The first 4 rows are patterns. Each new row is the sum of 2 different patterns, raised or lowered, with some noise. Before adding, each is slid sideways (what falls off one end comes back at the other) and multiplied by a number that may be negative. Names go in the order of the patterns.
Known rows, each followed by the names of its patterns:
-0.01  1.92  0.01  0.33 -0.23  0.92 -2.21 -0.02 -1.03 -0.02  1.18  0.42 -0.36  0.90 -0.31 -0.01 -0.22  0.70 -0.49  2.83 -0.30 -0.51  0.71  0.22  1.18 -1.20 -0.17  0.08 -0.92 -0.58  0.13 -0.42 -> Tobo
 0.04  0.47  0.71 -1.59  1.08  0.37 -0.74  0.65  1.91 -1.50  0.10 -1.02  2.10  0.20  0.36 -0.68  2.83 -1.04 -0.07 -1.48  0.35 -0.23 -0.48  0.11  0.73 -0.83 -0.69  0.87 -0.97  1.59 -0.14 -0.10 -> naman
 0.85  0.68 -2.46 -0.60 -1.57 -0.01 -1.45  2.83 -2.01 -0.59 -0.54  0.76  0.58  0.47 -1.54 -0.73 -1.22 -0.02 -1.49  0.46 -1.30 -1.40  0.22  0.11 -1.25  1.11  0.19 -1.06 -0.76 -0.59  0.09 -0.93 -> sefot
 1.14  0.34 -0.55  1.28  0.75 -0.16 -1.55  0.24  0.00  0.00 -0.41 -0.68  0.31 -0.34 -1.34 -0.16  0.30 -0.55 -0.64 -0.01 -1.22  1.24  1.92  0.17 -2.04  0.99 -2.83  0.43  0.20  0.15  2.54 -2.49 -> zipid

New rows. What belongs after each?
-0.47  0.43 -0.58 -1.78 -0.91  0.33 -3.32 -0.59 -0.73 -1.33 -0.91 -2.71  0.36 -0.08 -1.06 -0.25 -0.11 -1.66  1.13  1.12 -2.03 -2.09  0.09 -2.66 -0.97  1.92 -0.49  2.81 -2.37 -0.66 -0.55 -0.74 -> Tobo zipid
 0.10  3.08 -0.03 -0.49  0.71 -3.11  1.58  1.27  0.08  1.60 -1.28  0.52 -2.96  2.77  0.13  0.40 -0.79 -0.32 -0.12  0.92  0.65  1.94  0.00  0.89 -0.44  1.41  0.89  0.83 -1.10 -0.43 -1.28  1.24 -> sefot zipid
-0.11  0.49  1.30  0.18 -0.61  1.08 -0.66 -1.84  0.41  0.10  0.46 -0.88  2.25 -0.17  0.38  1.05 -0.78  0.13  0.07 -0.35 -1.14  0.57  0.27 -0.34 -0.03 -2.75 -0.11  0.78 -0.48 -0.16 -1.14  1.51 -> Tobo sefot
-1.93 -1.40 -0.96 -0.58 -1.08  0.39 -0.98 -1.91 -0.92  0.04 -0.11 -1.15 -1.38 -0.38 -2.93 -0.57 -0.89 -1.19 -1.63 -0.25 -1.21 -0.14 -1.05  0.08 -2.37 -0.71 -2.02 -0.65  0.08 -1.05 -1.48 -0.11 -> Tobo sefot
 2.00  1.44  1.58  1.88  1.87  1.38  0.52  2.73  2.27  0.96  3.01  0.77  1.83  2.06  1.56  0.49  1.22  2.75  0.94  1.14  3.48  1.04  0.65  2.87  1.05  2.36  0.42  1.20  1.49  2.09 -0.25  2.05 -> Tobo naman
-3.40 -0.69  0.10 -0.41 -2.00 -1.62 -0.55 -2.62 -2.08 -0.53 -0.81 -0.87 -1.97 -1.60 -0.27 -1.10 -1.01 -1.02  0.08 -2.36  0.32 -1.50 -1.02 -1.79 -0.76 -2.23 -1.92  0.40 -1.85 -1.21 -1.11 -1.37 -> naman sefot
 3.74  0.10  1.42 -0.43 -0.68  3.83 -0.98 -0.26  1.97 -1.84 -0.42  1.71  2.29  0.65  0.25  1.19 -0.22  0.16  2.25  1.27  2.89  0.42  1.16 -2.00  2.83  0.74  2.04 -1.67 -1.80 -0.42  3.54  0.22 -> sefot zipid
-1.32 -1.46 -1.09  0.62 -0.54 -2.05 -2.88 -0.62 -1.86 -2.20 -0.78 -1.66 -0.43 -1.15 -3.39  0.91 -2.53 -1.68 -1.00 -1.60 -2.62  1.62 -0.82 -2.00 -0.80 -1.14  0.01 -2.08 -1.98 -1.11 -1.48 -1.83 -> Tobo zipid
3.24 0.30 2.87 1.20 4.57 1.34 4.70 1.52 2.13 2.96 2.54 3.11 2.89 0.85 1.45 1.68 2.46 1.61 4.40 1.49 1.91 2.84 3.46 0.26 3.59 2.24 1.91 2.91 2.30 2.77 2.50 3.29 -> Tobo sefot
-0.44  0.15  0.42  0.76 -0.93  1.05 -1.29  0.42  0.36 -0.49 -0.61  0.11 -0.12 -0.86 -0.07  0.54 -0.35 -1.08  0.76 -1.01 -0.10 -0.09 -0.06  0.00 -0.01 -0.94 -1.09  0.84  0.70  0.06 -0.44 -0.32 -> naman sefot
-1.01 -3.39 -2.37 -1.18 -2.28 -0.52 -0.69 -1.34 -4.03 -1.66 -2.25 -1.04 -0.49 -1.84  0.93 -5.67  0.40 -1.52 -2.03 -1.23 -1.89 -2.60 -2.03 -1.29 -1.52 -2.08 -1.38 -2.75 -0.92 -1.42 -3.02 -2.41 -> sefot zipid
-3.06 -1.45 -1.25 -1.11 -1.78 -3.52 -1.26 -0.44 -0.34 -0.81 -1.22 -0.15 -1.86 -0.91 -0.12 -1.50 -2.05 -0.08 -3.41 -1.56 -0.59 -0.81 -1.33 -2.10 -0.05 -2.93 -2.32  0.62 -1.59 -1.48 -0.87 -0.42 -> naman sefot
-2.35 -2.63 -4.00 -2.31 -5.37 -3.35 -3.79 -3.34 -2.77 -4.31 -3.48 -3.77 -3.39 -2.72 -3.66 -2.60 -4.04 -3.43 -3.76 -3.50 -3.19 -4.10 -2.63 -2.91 -4.91 -3.35 -4.04 -3.68 -4.36 -2.01 -4.81 -2.60 -> sefot zipid
 0.33  0.68  0.08  0.45  1.75  0.56  0.26  0.79  0.66 -0.71  1.61  1.49  1.86 -1.26  0.46  0.58  1.88 -1.86  2.42  1.46  1.11  0.56  0.51  1.34  0.23  1.95  0.81  1.21  0.16  2.20 -0.06  1.27 -> naman sefot
 1.25  0.75  0.57  2.37  1.41  0.38  2.84  1.78  0.35  0.84  1.70  1.78  0.41  2.52  1.63  0.23  2.36  0.63  0.57  1.07  2.74 -0.02  1.35  1.21  4.22  0.90  3.08  0.62  0.76  1.34  2.52  0.40 -> sefot zipid
 2.09 -1.49  1.29 -2.11 -0.26 -0.52  0.12  0.19  0.70 -1.60 -0.94  0.06 -0.89  0.38  0.05 -0.75 -0.44  0.24  0.60 -1.63  1.34  0.09 -1.06 -0.12  0.95 -0.85 -0.37 -0.38  1.66 -1.14 -0.01 -1.24 -> naman sefot
 1.01  2.69  2.20  1.81  0.49  0.67 -0.97  1.26 -0.05  2.24 -0.43  1.76  1.42  2.32  0.66  1.32  1.28  0.79  0.25  1.01  1.54  0.97  1.28  2.24 -2.51  0.95  0.76  0.82  0.32  2.56  0.95  0.97 -> Tobo sefot
 0.38 -1.23  0.42  0.43 -0.58 -1.22  3.54  0.61  2.13 -0.09  0.13 -2.49  1.71 -0.18  0.66 -0.66 -0.35 -0.98  1.60 -1.50  1.16  0.53  0.27 -0.52  0.07  1.90  0.14  0.04  1.97 -0.23 -0.36  1.31 -> Tobo sefot
 0.52  0.59  0.68  2.40  0.49  0.18  0.64 -0.15  0.49  0.64 -0.42  0.79  0.29  0.00 -0.16  1.19 -1.34  0.56  1.23 -0.57  1.34  0.87  1.46 -0.27  0.86 -0.53  1.12  0.66  0.82  2.06 -1.99  1.33 -> Tobo zipid
 1.15  0.35 -1.03  0.48 -1.27  0.22  0.36 -0.04 -0.66  0.77  2.84  0.74 -1.59  2.05 -1.56  0.80  0.88  0.70  1.22 -1.53  1.47  1.21 -0.54  3.21  1.19  0.91 -0.42 -0.32  0.04  0.98 -0.37 -0.04 -> Tobo zipid
 0.66 -1.40  0.09 -3.59  0.87 -0.33  0.73 -1.52 -1.04 -1.72  1.30 -1.32  0.27 -1.46  0.45 -0.67  0.39  0.25 -0.56 -1.03  0.61 -2.10 -0.52 -0.13  1.67 -0.34 -1.43  0.43 -1.38 -0.68  0.92 -0.53 -> Tobo sefot
 1.45  1.26  1.47  0.77  0.94 -1.21 -0.62  0.98  1.18 -0.74 -0.41 -0.94  2.49  1.14  1.08  0.89  2.12 -0.26  1.67  1.50 -1.51  0.28  1.04 -0.07 -0.49  3.09  0.90  1.66  0.10  0.10 -0.66  0.21 -> Tobo sefot
 1.25  0.25  0.02  1.30  1.71 -0.95  0.69 -0.04  1.53  1.21 -0.09 -1.42  2.26  0.74 -0.08  0.64  0.64  0.09  0.02 -0.86  1.95 -0.95 -0.19  1.19 -1.08  1.13  0.47  1.12  0.01  0.54  0.85 -0.58 -> naman zipid
-0.67 -1.18  0.17 -1.97 -1.92 -1.06 -0.49 -2.73  0.06 -1.94 -1.69 -1.27  0.31 -1.72  0.48 -1.94 -1.25 -1.06 -3.21  1.02 -2.96 -1.55 -1.01 -2.26 -1.90 -1.16  0.61 -2.07 -1.39 -0.78 -1.10 -1.49 -> naman zipid
-0.83 -0.81 -0.83 -1.00 -0.38  0.45 -1.90 -1.28  1.30 -1.35  0.29 -0.56 -0.32 -0.58  0.89 -1.39 -4.08 -0.18  1.36 -2.35  2.34  0.63 -2.50 -0.86 -4.11  3.34 -1.75 -0.70 -0.84  0.58 -2.48 -0.77 -> naman zipid
-0.40 -0.48 -1.58 -0.80 -0.29 -2.68  0.76 -0.53 -1.31 -0.38 -1.73 -2.11 -2.91  1.55 -1.59  0.33 -0.83  0.66 -2.73 -3.48 -0.37  0.14 -1.36 -0.46 -3.05  0.86 -1.98  0.06 -3.10 -0.71 -1.34 -1.13 -> naman zipid
-0.43 -0.02  1.45 -1.45  0.22 -0.94 -0.68 -1.15  1.73 -1.77 -0.34 -0.32  0.33 -0.08  0.53 -2.12 -0.43 -0.67 -0.42 -0.99 -0.58 -0.23 -0.61 -0.02  0.38 -0.53  0.30  0.07 -0.69 -1.50 -0.46  0.05 -> Tobo sefot
 0.83 -1.19  2.71  1.63  0.14  0.28 -1.82  1.47  0.63 -0.48 -0.01  2.00 -0.41 -0.52 -0.53 -2.11  0.02  0.18 -0.42  0.46 -1.38  0.66  0.98 -0.61  2.14  0.84 -0.06  0.63  0.69 -0.82 -0.93  0.62 -> Tobo naman
-0.61 -2.92 -0.98  1.10 -2.46 -0.96 -2.35  1.10 -1.85 -1.78 -0.53  1.54 -1.26 -1.53 -1.76 -3.07 -0.38 -1.55 -0.98 -1.43 -2.47 -2.20  0.06 -1.77  1.01 -1.56 -0.59 -1.94 -0.12  0.10 -2.93 -0.71 -> naman sefot
 0.64  2.98  0.91  0.85  1.13  1.32  3.03  0.16  0.60  1.38  0.63  0.75  1.77 -0.20 -0.62  2.44  2.28  0.61  2.70  1.32 -0.61  0.91 -1.66  2.61  1.06  1.17  1.01  0.64  0.48  0.99  1.81  1.48 -> Tobo zipid
-2.84 -0.46 -0.64 -1.70 -1.02 -0.52 -2.15 -0.04  0.39 -2.13 -2.59 -0.64 -3.09 -1.53  0.18 -1.09  1.50 -2.93 -1.06 -1.18 -1.51 -0.87 -0.51 -1.40 -2.17 -1.49 -1.11 -2.92 -1.42 -1.00 -1.51 -1.38 -> Tobo zipid
-0.62  1.38 -0.55  0.43 -0.78 -1.86  2.47 -0.45 -0.79  1.13 -3.71 -0.13  0.92  1.06 -0.25 -0.82  1.18  0.59  0.48  0.73  1.36  1.36  0.61 -0.07 -1.22  0.93 -0.10  1.53 -1.93  0.69  0.21  3.01 -> Tobo zipid
3.38 2.91 2.91 1.75 1.39 1.05 3.60 0.69 4.50 1.43 1.39 2.98 3.20 2.31 2.44 3.80 1.99 1.49 2.72 4.22 0.43 3.55 2.44 1.78 2.13 1.51 2.22 3.43 4.46 0.64 0.75 2.46 -> naman sefot
 0.54  2.36  1.65  2.19 -1.30  1.47  1.68  0.05  2.75  2.33 -1.07 -0.71  0.40  1.33 -0.13  3.37 -0.80  0.78  0.58  1.01  1.63  1.73 -0.45 -0.05 -0.05  0.34  0.95  2.95  0.12 -1.32  2.06 -0.76 -> sefot zipid
 1.66  0.25  1.72  2.09  1.76  2.17  2.03  0.98  2.12  1.23 -0.70  1.61  1.43  1.44  0.46  3.14  0.69  3.01  2.57  0.76  0.07  2.43 -1.01  2.01  1.68  1.98  2.78  0.47  0.05  2.13  1.84  1.81 -> Tobo zipid
-1.51 -1.75 -0.96  2.70 -0.85  2.62  0.46 -0.12 -0.14 -2.14  2.56 -2.33 -0.31  0.26 -0.80 -1.30  1.44  1.56  0.38 -0.14 -0.81  0.26  0.76 -0.89  0.69  1.31  0.26 -0.70  0.86 -1.50  0.32  1.62 -> Tobo zipid
-0.42  1.65 -0.51 -1.08 -0.35  1.38 -0.45 -1.62  0.42 -1.00 -2.89  0.80 -0.32  0.36 -2.38  0.71 -0.52  0.37 -2.96  1.21 -1.85  1.46 -1.29 -0.01  1.22  0.05 -1.43  1.25  0.28 -1.13  0.42 -1.38 -> Tobo naman
-1.42 -1.66 -2.66 -1.45 -1.34  0.20  0.72 -1.14 -0.96 -0.97  0.31 -3.38 -0.87 -1.10 -1.02  0.01 -0.14 -0.78 -0.20 -0.38 -2.13 -2.85 -0.72  0.15  0.68  0.71 -1.58 -0.38 -0.92 -2.23 -0.23 -1.89 -> Tobo zipid
-3.21 -0.52 -0.58 -3.03 -2.25 -2.88 -1.89  0.07 -0.78 -1.09 -0.71 -0.72 -1.70 -0.85 -0.16 -2.20  0.65 -0.63 -3.03 -1.04 -0.63 -0.33 -2.00 -1.84 -0.89 -2.87 -2.54  0.29 -1.47 -0.50 -0.33 -0.87 -> Tobo sefot
-3.71 -0.58 -1.96 -2.37 -1.13 -0.02 -3.58 -1.99 -3.95 -1.32 -3.59 -2.88 -2.34 -2.43 -3.37 -2.99 -1.75 -3.38  0.49 -2.61 -2.28 -2.42 -1.39 -2.83 -3.90 -1.81 -2.14 -2.53 -1.47 -0.69 -3.19 -2.71 -> Tobo naman
